There are 11 hidden switches. A switch that is on adds its own fixed numbers to the row, and there is some noise. The rows also spread widely along 13 directions, which tell nothing about the answers.
In the rows, zero is written as 128.
Some rows, each with its switches (1 for on, 0 for off) after it:
[117  83 160 127 137 140 116  75 139 139  80 126 106 188 138  97 130 101
 135 119 169 133 126 148 184 150  60 141 171 142 132 145 118 145 122  80
 151 144  83  96  80]
1 0 1 0 0 0 0 0 0 0 1
[149 108 167 117 135 185 156 122 164 177  90 167 123 172  76 123 132 125
  92 125 155 150 152 154 184 143  65  65 102 122 153 133 195 134 126  41
 145 181 150 133 108]
1 0 1 0 0 1 1 1 0 0 0
[165  74 153 121 129 139 139 115 164 166  89 162 123 155  56 151 147 119
 117 123 213 180 139 152 156 151  70  77  97 190 163 137 162 152 103  89
 121 132 139 102 157]
1 0 1 0 0 1 1 1 1 0 1
[109 131 115 100 140 157 110 122  96 143 119 160 123 178 125  82 105 122
 129 143  97 156 138 137 176  90 108 105 141 117  51  96 103 116 136 121
 115  73  99  97 103]
0 0 0 1 0 1 0 0 0 0 0
[124 138 137 149  86 158  97 121  96 172 201 146 131 130 123 138  76  93
 118 153 120 139 161 109 143 125  90 136 152 125 124  89 105 109 128 117
 122  75 136  97 148]
0 1 1 0 0 0 1 0 0 1 0
[120 133 157 100 132 131 144 130 141 109  79 184 143 133 106  93 127 108
 107 103  97 134 120 145 162 129 113  97 156 114 119 148 155 132 128 130
 113 176 146 101  68]
0 0 0 0 0 1 0 0 0 0 0
[161  89 159 102 179 179 118 150 144  70  75 174 124 179  49 105 107 127
 106  92 129 172 152 193 157 129 121  42 127 199 184  85 150 153 130 104
  72 168 168 145 123]
1 1 0 0 0 1 0 0 1 0 0
[140  86 124 164 121 141  44 150 110 147 164 131 101 179 132 146 133 115
 166 145 126 127 141 137 131 104  74 137 128 135 143  99 103 143 112  99
 107  68 106  98 126]
0 0 0 0 0 1 0 1 1 0 0
[117 112 150 158 108 180  87 124 106 115 131 128 125 163 169 129 111  64
 100 112 108 106 141 174 183 132  95 160 192 132 166  96  89 150 176 129
  80 168 131  89 137]
1 1 1 0 1 0 0 0 0 1 1
[ 97 136 138 136 125 164  91 156 116 143 171 189 141 149 101 149 112  98
 137 100  69 181 123 149 132 132 119  93 124 129 177 102 151 140 122 112
  45 121 134  57 143]
1 0 1 0 0 1 0 0 0 0 1
[133 123 180 109 107 169 119 152 145 152  66 154 149 140  92 101 153 106
 114  90 129 157  98 150 155 137 159  63  90 125 110 127 129 129 128 130
 106 167 181 119 109]
0 0 0 0 1 0 0 1 0 0 1
[127  97 180 133 136 167 101 111 144 141 132 141 111 188  86 125  89 114
 133 108 151 130 147 127 164 146  73  99 126 132 178 115 147 118  92  42
 156 156 163 129  95]
1 0 1 0 0 0 0 0 0 0 1
[158 107 133 133 109 117 107 131 136  92  74 131 176 184  83 182  87 106
 139  85 155 147 139 150 180 115 116  87 111 190 132 118 143 123  99 146
 111 158 220  91 144]
0 1 1 1 1 1 0 0 0 0 0
[162  70 142 162 115 119  76 163 159  99  72 145 137 161 114 173 160  99
 131 102 137  94 120 181 152 106  99 117 116 145 167 153 126 169 126 140
  99 188 179 112 119]
1 0 0 1 1 1 0 0 1 0 1
[147  79 150 155 109 135  79 158 156 139  87 149 132 159 129 173 184  96
 150  99 126 135 106 175 150 168  84 125 136 155 184 145 164 170 134 120
  86 164 121  81 126]
0 0 1 0 1 0 0 0 0 1 1
[145 106 113 140 148 168  97 156  95 108 129 157 118 169 122 123 106 108
  90 145  96 124 162 163 173  82 117 119 147 137 127  78  95 137 164 131
  82 121 150 124 146]
0 0 0 0 0 0 1 0 1 1 1
[148 124 172 155  70 148 106 135 169 158 116 154 180 126  66 166  56  97
 143 104 132 139 154 163 136 140  87  81 108 168 151 142 176 131  91 108
 125 169 199 120  99]
0 1 0 1 0 1 1 0 1 0 1
[125 116 136 135 119 167  76 140 104 131 146 135 123 181 126 120  75  99
 147 130 111 121 161 143 170 111  79 123 158 136 116  84 110 111 124 102
 127  97 143 110 109]
1 0 0 0 0 1 0 0 1 1 0
[103 101 159 146 149 131  99  85 129  84 102 133 127 191  86 123  72 110
 127  87 159 174 113 136 144  96 162  74 112 155 167 116  75 138  79 114
  93 169 180 105 119]
1 0 0 0 0 0 1 0 0 0 0
[143 103 145 128 123 137  87 134 151 108  76 145 163 165  62 150  63 111
 163  85 144 174 141 179 146 127 113  58 117 205 140 108 150 138 100 126
  97 141 176 103 122]
1 0 1 0 1 1 0 1 0 0 0
[161  95 116 147 107 128  82 149  97 122 183 155 120 126 126 154 137  91
 114 145 129 111 153 126 144 107  75 163 169 146 153  98  93 143 141 157
  99  85 135  89 171]
0 1 1 0 1 1 1 0 1 0 0
[155  82 142 148 107 110 100 131 148 140  79 129 127 190 133 164 188 116
 150 119 157 121 114 141 171 141  76 132 117 141 133 161 147 151 110 116
 130 138 133  88 111]
0 0 0 1 0 1 0 0 0 0 0
[124 117 184 116 117 182 108 137 126 125 107 138 149 196  75 134 117  99
 126  61 156 173 114 127 177 137 152  63  85 148 164  99 118 109  92 107
 102 169 230 102 150]
1 0 0 0 1 1 1 0 0 0 1
[136 116 170 140  66 138  71 143 137 149 132 129 155 138 119 131 125  83
 175  97 113 113 120 144 134 169  91 134 143 145 128 138 134 117 109 132
 144 117 154  96  90]
1 0 1 1 0 0 1 0 0 0 0
[160 110 129 114 133 160 105 148 142 160 115 179 135 139  56 107  85 141
 137 158 107 155 166 166 129 110  99  60 106 165  84 103 156 129 125 102
 137  75 129 164 106]
1 0 0 1 0 0 1 0 0 0 0
[156 136 141 173  78 176 101 141  94 147 146  95 159 183 135 167 103  88
 110 118 136 143 161 153 179 127 133 132 124 165 138  76  97 120 152 146
  86 123 200  99 169]
0 0 1 0 0 1 1 0 0 0 0
[135 100 182 118  93 158  95 147 131 185 189 172  87 121 110 109 186  95
 132 138 142 108 122  99 129 174  54 138 147  89 167 136 138 122 111  84
 159  99 113 109 115]
1 0 0 0 0 1 1 0 0 1 0
[124 120 161 112  96 161 109 103 129 186 127 129 133 162  89 113  79 100
 148 129 179 164 144 120 171 141  79  87 120 149  91 106 123  96  97  85
 160  86 140  97 121]
1 1 1 0 0 1 0 1 0 1 0

New rows, each followed by its switches (1 for on, 0 for off):
[146 122 155 144  50 133  62 168 141 160 135 149 171 119 104 159 102  80
 183 111 103 116 138 158 129 162  82 126 141 164 121 135 153 121 111 152
 124 103 161  94 104]
0 0 0 1 0 1 1 0 0 1 1
[ 94 125 155 139 134 147 110 133 123 131 111 151 121 186 123 124 120 105
 106 104 117 129 103 108 178  76 133  87 100  53 132 131 105 112  95  87
 119 190 187  96  94]
0 0 0 0 0 1 0 0 1 1 0
[137 115 162 136 124 180 123 129 148 128  58 145 146 159 122 106 132  94
 100 104 113 140 124 194 178 116 123  86 134 132 126 127 127 157 158 122
  92 201 147 127  98]
1 1 0 0 1 1 1 0 0 0 0
[107 121 157 104 105 136  86 127 127 175 182 190 124 109  61 106  94 103
 154 126 125 162 119  98 111 122  93  87 110 111 119 125 120 105  75 106
 139  73 132  89 115]
0 1 1 1 0 1 1 0 0 0 1
[152  90 173 148  90 177  97 131 167 174  98 141 145 151  95 146 122 100
 147 111 155 159 138 191 147 163  70  93 118 187 153 128 157 163 124 100
 102 144 125 113 124]
1 1 0 1 1 1 0 0 1 0 1
[137 113 123 169  96 154  59 164 102 155 176 142 123 123 159 129 143  89
 142 149  74 122 138 169 116 127  97 159 168 137 132  98  95 156 170 151
  71  68  81  92 128]
1 0 1 0 0 0 0 0 1 0 0
[127  86 152  92 145 121  96 146 127 136 159 204  87 122  77 102 155 117
 123 132 143 111 116  79 132 100  80 109 124  77 140 137 112 116  85  96
 159 103 146 111 114]
1 0 0 0 1 1 0 0 1 0 1
[107 132 151 127 114 157 108 142 151 163  87 158 165 186 102 158  95 105
 159  88  93 159 125 151 180 145  91  77 107 129 125 135 200 112 102  73
 123 163 162  81  92]
1 0 1 0 0 0 0 0 0 1 1
[ 96 110 164 121 106 141 106  92 114 167 189 167 100 132 131 110 143  76
 132 122 148 137 119  95 150 155  51 163 176 103 163 140 110 128 107  95
 132 104  85  53 124]
1 1 1 0 0 1 1 0 0 0 1
[112 116 118 154 116 123  97 130 149 159 131 181 153 179  95 205  95 119
 158 120 110 159 137 130 153 108  63  91  91 128 149 144 197 139  81  74
  99 135 146  64 130]
0 1 0 1 0 1 0 1 0 0 1
[ 92 109 173  97 100 153 106 105 128 183 160 172 108 149 109 110 156  84
 149 103 161 167  98  99 153 169  60 109 132 105 145 137 136 115  88  79
 134 100  93  45 131]
1 1 1 1 0 1 1 1 0 1 0
[129 116 159 135 100 168 132 121 110 185 152 148 116 143 105 112 158  99
  77 136 175 167 114 115 151 110 145 100  85 110 123 111  67 129 124 130
  98 114 159 101 169]
0 0 0 1 0 1 1 0 1 0 1
[131 121 143 136  94 141 124 119 124 146  97 134 171 178 106 165 106  96
 131  91 158 174 127 136 183 124 123 104 112 166 119 121 125 127 104 142
  98 142 187  71 153]
0 0 0 0 1 1 1 0 1 0 1
[115 140 159 122 102 177 142 110 126 149 105 147 155 168 115 117  76 103
  98 105 136 149 144 143 188 114 101  91 130 123 102 107 130 116 124 105
 117 162 171  99 115]
0 0 0 1 1 1 0 1 1 0 0
[152 101 146  86 106 148  76 147 121 132 106 141 152 185  51 132  82 118
 199  97 161 189 147 147 155 170  97  73 120 240  98  80 145  99  83 131
 125  39 162  96 140]
0 0 0 1 0 1 0 0 0 1 1
[129 132 143 119 102 118  73 158 131 119 148 184 157 109  82 128  62 101
 171 123  67 108 152 131 118 123  88 113 156 142 111 129 154 108 102 132
 140  96 163 115  79]
1 1 0 0 0 0 0 0 0 0 1
[134 107 102 179 123 108 123  96 130 138 148 162 134 141 102 190  61 111
  99 163 147 149 167 145 141  91  86 118 140 158 154 122 128 153 121 117
  98 128 137  98 161]
1 0 1 0 0 0 1 0 0 1 0
[139  85 170 132 116 104 121  79 126 116 160 147  93 136 101 122 124 102
 105 130 215 122 137  81 140 133  72 145 162 139 179 135  85 132  82 113
 150 125 148 101 131]
0 1 0 0 0 1 0 0 1 0 0
[181  76 161 137 127 167 114 122 130 144 148 156  78 110  90  87 145 117
  82 175 177 141 161 167 116 153  94 116 162 183 169  91  92 170 162 125
 109  94  93 167 147]
0 0 0 0 0 0 1 0 0 1 0
[100  97 176 156 108 161  60 132 163 154  97 131 129 204 105 152 122 101
 185  77 139 165  97 160 144 145 101  65  83 131 170 136 147 140  75  65
 101 166 144  82  93]
1 0 0 1 0 1 0 1 0 1 0
[150  68 154 152 106  75  56 133 159  87 110 154 123 122  80 157 124 104
 157 106 170 110 110 136  96 111 108 106 123 157 175 153  99 159  73 151
 117 145 172 107 112]
0 0 0 1 1 1 0 1 0 0 0
[134 115 134 157 112 125 147 108 128 146 120 153 143 139 106 170 134 105
  77 118 177 184 114 130 151 100 147  97 100 141 156 124 100 157 120 150
  63 157 169  69 183]
0 0 1 0 1 1 0 0 1 0 0
[122 128 117 156 117 100  96 150 125  87 145 192 153 103 110 159 100  86
 117 116  67 121 133 160 117  93 122 126 164 129 167 137 125 156 136 174
  59 157 156  75 123]
1 0 1 0 0 1 1 0 0 0 0
[ 96 101 164 127 155 164 129  92 143 121  99 168 113 167  97 104  92 103
  91  95 150 166 116 155 167 102 107  81 130 116 170 123 107 154 109  84
  88 201 136  93 111]
0 0 1 1 1 1 0 0 1 0 1
[150  99 157 145 111 133 110 113 132 124 104 135 118 129 110 108 130 103
 101 137 173 143 134 161 132 123 127 112 141 166 138 121  81 160 141 153
  97 132 133 118 126]
0 0 0 0 0 1 0 1 0 0 0
[109 123 153 160 116 138 111 120 141 152 130 151 136 168 101 157  92 110
 114 117 141 138 127 114 151  82 116  82  85  89 146 136 126 122  86  81
 119 170 190 101 114]
1 0 0 0 0 1 0 1 1 0 0
[133 122 139 150 112 166  61 183 117 118 150 159 149 157  93 161  86  91
 142 104  71 130 148 162 141 120 126  96 122 146 166  88 134 120 130 123
  82 133 194 108 138]
1 0 1 0 0 0 1 0 0 1 1
[116 110 150 147 133 168  76 141 131 157 177 180 104 148  87 131  85 121
 136 141 102 157 146 138 116 124  95  89 122 127 172  94 140 139 107  70
  98 106 121 123 120]
0 0 0 0 0 0 0 0 0 1 1
[107 130 160 135  94 142 111 129 112 129 165 155 142 160 139 149 138  82
 137  86 115 149 120 118 155 163  91 146 163 135 177 124 139 128 112 128
  83 133 146  45 137]
1 0 0 0 0 1 0 0 1 0 0
[126 120 125 101 112 116  94 122 109 124 106 148 157 160 100 124  79  98
 165 114 128 135 143 126 171 116  94 119 147 161  72 118 121  94 104 139
 151  80 158  81 111]
1 0 1 0 0 0 1 1 0 0 1
[166  74 147 111 125 117 109 150 155 140 122 187 120 136  53 163 130 121
 130 130 178 120 147 112 147 131  58  93 115 148 157 136 166 124  85  95
 159 122 182 122 141]
1 0 0 0 1 1 0 0 1 1 1
[137 110 139 161  97 144 114 132 131 168 129 153 119 137 172 138 178  91
  94 156 113  73 133 134 176 108  61 166 157  64 119 156 128 150 162 112
 138 156 115 107 108]
1 1 0 0 1 1 0 0 0 0 0
[150  90 186 156  89 137  92 121 138 155 101  96 120 174 123 132 182 102
 138 110 190 129  99 120 147 151 134 117  94 137 142 142  89 131 102 119
 142 136 171 118 120]
1 0 0 0 0 0 0 0 0 0 0
[154 113 137 115  98 138  85 168 108 157 135 143 139 153 112 126 166 119
 165 125 119 150 121 118 139 145 115 118 117 158  90 105 124 114 117 147
 120  46 135  96 131]
0 0 0 0 0 0 0 0 1 0 0
[102  91 158 142 149 122  96  99 163  79 106 190 125 124  74 114  38 100
 118 102 118 122 133 165 118  84 100  84 153 131 178 146 111 161  89 104
 109 203 152 128  77]
1 0 0 1 1 0 1 0 1 0 1
[133  95 133 159 112 143 112 130 127 151 177 177 117 149 134 188 149  89
 100 128 131 108 147 118 165 128  37 159 152 108 201 133 155 149 130  85
 109 152 133  70 169]
1 1 1 0 1 0 1 1 1 0 1
[ 89  95 134 163 152 132 106  81 118 103 114 140  99 200 156 136 120  98
 114 114 143 158 113 149 172 107 102 132 162 122 179 124  90 168 121 102
  66 171  95  62 122]
0 0 0 0 0 1 0 0 0 1 0
[128 122  98 103 118 122  93 146  96 122 134 176 143 138 119 131  93  95
 149 137  99 144 158 152 164 125  70 140 189 171  90  98 134 122 145 160
  94  58 103  56 138]
0 0 1 0 0 1 0 1 0 1 1
[122 124 197  75 104 159  92 133 122 115 139 157 125 123  95  52 110  83
 156  85 120 124 127 130 139 188  87 122 194 149 137 112 120 102 112 126
 151 109 135 103  67]
1 0 1 0 0 1 0 0 0 0 0
[161  98 142  84 144 157 118 152 137 141  87 168 124 193  82 108 149 142
 147 123 118 132 145 133 182 142  67  85 115 141  92 121 187 108 111  74
 170 102 140 139  90]
0 0 0 1 0 0 1 0 0 0 0
[ 93 115 121 148 124 123 115  88 107 118 112 144 125 141 159 110  83  76
 101 134 132 139 130 159 170  90 101 153 193 126 116 127  62 152 147 152
  79 144  93  57 113]
0 0 1 0 0 1 0 0 1 1 1
[128 118 127 155 108 125 143  85 100 130 143 133 136 184 131 172 107  93
  82 134 181 138 154 109 195 105 104 149 140 142 140 120  95 126 124 131
 111 139 183  73 179]
1 0 0 0 0 1 1 0 0 0 1
[135  91 141 121 145 128 151  89 116 112 138 162 116 184  99 160 129 102
  88 112 191 154 146 102 195 131  62 134 150 152 193 122 135 132 102  94
 114 154 158  65 173]
0 1 1 0 0 1 1 0 1 0 1
[130 128 104 108 152 160 134 117  84 128 154 171 126 166 117 110  82 123
 107 145 105 176 173 141 172 118  85 125 179 171 106  66 129 128 151 122
  85  62  93  86 148]
0 0 1 0 0 0 0 0 1 0 0
[ 91 135 105 110 137 152 138 105 113 144  92 177 152 182 126 130  73 102
 118 120  96 171 144 157 203 103  85 103 149 130  81 116 152 124 138 106
  95 132 107  56 123]
0 0 1 1 0 0 1 1 0 1 1
[100 131 176  81 151 188 159 111 123 112 109 187 126 170  91  85  97  93
  84  80 118 167 138 145 200 157  93  89 171 126 174 104 158 119 130  82
  98 195 152  86 111]
0 0 1 0 0 1 1 0 0 1 1
[114  96 146 172 118 126  92 107 111 129 164 136 112 179 125 167 130  94
 120 114 166 152 119 110 150 107 109 139 121 129 194 123  82 147  93 113
  82 140 155  67 161]
0 0 0 0 0 1 1 0 1 0 1
[153  76 158 126 126 140  81 118 143 128  83 136 115 132  93  81 114  99
 146 133 160 142 134 180 135 122  92 109 154 181 115 127  87 158 124 136
 123 115  99 133  87]
0 1 0 0 0 1 1 0 1 0 1
[174 100 140 107 129 177  72 172  98 108 118 132 127 164  98 102 132 108
 132 117 123 139 149 164 162 125 121 103 143 180 113  60  94 123 154 151
 102  79 157 132 144]
0 1 1 0 1 1 0 0 0 0 0
[138  82 144 130 148 164  84 146 132  96 100 154 107 166 132 100 154  94
 124 111 103 122 129 195 159 126  78 123 169 146 163 115 117 167 158 118
  80 151  94 101 102]
1 1 1 1 0 1 0 0 1 0 0
[131  88 161 134 130  98 100 131 160 108 110 169 125 160  89 158 135 112
 153  94 144 117 117 113 143 129  74 106 125 123 182 166 163 133  65  90
 140 170 172  92  90]
1 0 0 0 0 1 0 0 1 0 0
[130 114 141 134 110 193 140  89  93 186 152 119 112 223 152 131 139 117
  95 140 168 150 151 103 215 134  73 141 128 119 108  88 115 116 134  71
 143  98 125 100 166]
0 0 0 1 1 0 1 0 0 0 0
[116  98 124 136 119 107  70 123 111 152 166 166 105 139 117 127 134 101
 152 152 132 122 123 103 131  94  87 142 136 104 112 139  86 128  98 125
 136  68 110  86 121]
1 0 0 0 0 1 1 0 0 0 1
[ 90 102 143 118 164 165  51 121 106 115 193 178  85 179  91  96  60 113
 164 128  94 140 150 119 135  99  70 108 155 116 160  82 106 119  87  56
 119  80 106 108  99]
1 1 0 0 0 1 0 0 0 0 1
[174  90 130 143 116 143  94 144 134 168  70 117 137 161  95 116 140 125
 142 152 155 153 132 165 146  96 136  83  83 169  59 117  94 135 132 140
 133  79 138 146 119]
1 0 0 0 0 0 1 0 1 0 0
[129 134 138 124 105 163 114 113 109 162 160 153 146 150  86 124  34 114
 125 137 144 156 171 118 158  94  90  93 129 142  90  85 116 103 101 103
 139  88 166 116 133]
0 0 0 0 1 1 1 1 1 0 0
[110 135 151 135 101 179  87 133  96 172 159 137 139 145 102 107  79  91
 119 117 130 167 124 122 151  84 151  92 102 110  97  82  55 107 113 131
 102 103 175  98 142]
0 0 1 0 1 1 1 0 1 0 1
[ 98  79 170  98 158 159  78  95 117 109 110 146  82 172 106  50 115  95
 144 105 164 156 111 140 152 116  96 103 157 140 134 108  59 136 102  96
 115 112  88  93  95]
1 1 0 0 0 1 0 1 1 0 1
[ 82 137 191 147  92 176  85 133 143 158 115 136 158 170 102 127  96  82
 146  66 116 168  88 138 148 116 157  60  71 101 142 132 107 116  81  99
  90 184 197  82  99]
1 1 0 1 0 1 0 0 1 0 1
[121 110 109 138 123 113  76 177 123  82 106 179 156 181 122 195 140  97
 149  85  77 127 113 150 165 103 115 107 126 129 152 127 154 137 117 151
  65 154 183  56 148]
1 0 0 1 1 1 0 0 0 1 0
[ 90 133 148 133 121 178  93 122  99 154 175 160 116 155 134 101  79  84
 109 127  97 118 144 117 172  85  78 130 151  66 130 103  96 110 125  78
 121 136 135  87 104]
0 1 1 0 0 1 1 1 1 0 1
[129 106 176 107 118 165  85 131 105 129 149 138 110 163  92  89 123 107
 138 110 154 149 129 115 139 153 123 108 132 156 140  85  89 110 108 114
 122  82 155 113 131]
0 0 0 0 0 0 0 1 0 0 1
[162  75 119 142 155 174  97 148 109 120 133 147  92 179 111 134 148 114
  85 153 144 135 157 169 163 104  96 106 127 156 157  75  96 153 163 109
  82 109 124 126 174]
1 1 1 1 0 0 0 0 1 1 0
[141  96 159 134 112 124 115 128 134 106 109 153 112 142 136 126 158  91
 103 123 150  93 133 141 162 145  74 147 177 125 167 141 126 147 138 128
 121 168 140  98 111]
0 0 0 0 0 1 0 1 0 1 0
[136 105 137 108 160 198  79 171 117  77 115 175 131 193 107 114  74  99
 127  96  65  96 177 179 200 101  55 109 176 135 153  79 158 123 148  78
 109 164 165 128 101]
1 1 0 0 1 1 1 1 1 0 1
[109 131 140 103 149 139 171 104 117 133 110 179 133 191 102 136 140 127
  87 110 138 170 122  92 191 117 123  88 108 109 126 127 154 113 106  93
 117 148 171  80 142]
1 0 0 0 0 0 0 0 0 0 0
[138 104 158 127  90 143  88 125 139 177 170 168 129 128  60 146 106 109
 165 130 160 180 141 130 108 162  80  93 112 188 145 115 145 133  89 111
 114  56 125  95 151]
1 1 0 1 0 1 0 0 0 0 1
[160 102 139  81 158 156 129 162 126 119 153 213 105 135  55 122 148 127
  98 135 127 140 162 123 147 137  67  83 135 143 169  98 178 122 128  92
 117 102 149 116 153]
1 1 1 0 0 1 0 1 0 0 0
[164 131 115 106 135 165 143 169 100 131 145 199 136 112  77 111 113 124
  54 167  99 134 172 142 148  84 133  89 119 139  93  77 118 124 172 155
  88  89 175 143 167]
0 1 0 1 0 0 0 0 1 0 1
[141  85 156 153 135 123  69 159 161 123 122 185 104  95  78 113 108 115
 125 147 108 101 130 158  93  93 105  90 127 110 164 141 117 157 113 110
 121 154 139 156  72]
0 0 0 0 0 0 0 0 1 1 1
[ 99 109 138 168 100 122 101  93 120 146 179 154 125 154 128 168  90  80
 121 122 149 129 135 116 150 110  69 152 145 113 175 139 103 137  95 105
 109 142 140  54 141]
1 0 1 1 0 1 1 0 1 0 1
[125 120 149 136 113 144 115 123 135 144  80 136 157 192 112 149 118 111
 136  97 131 148 116 130 181 108 128  87  98 122 103 133 137 117 101 108
 133 159 186 104 114]
1 0 0 0 1 0 1 0 0 0 0
[149 102 145 110 133 121 177  96 157 139  78 180 128 126  75 126 123 116
  66 146 181 140 142 135 168 122  92  80 126 139 121 151 149 136 128 112
 145 165 149 121 130]
1 1 1 1 0 0 0 0 0 1 0
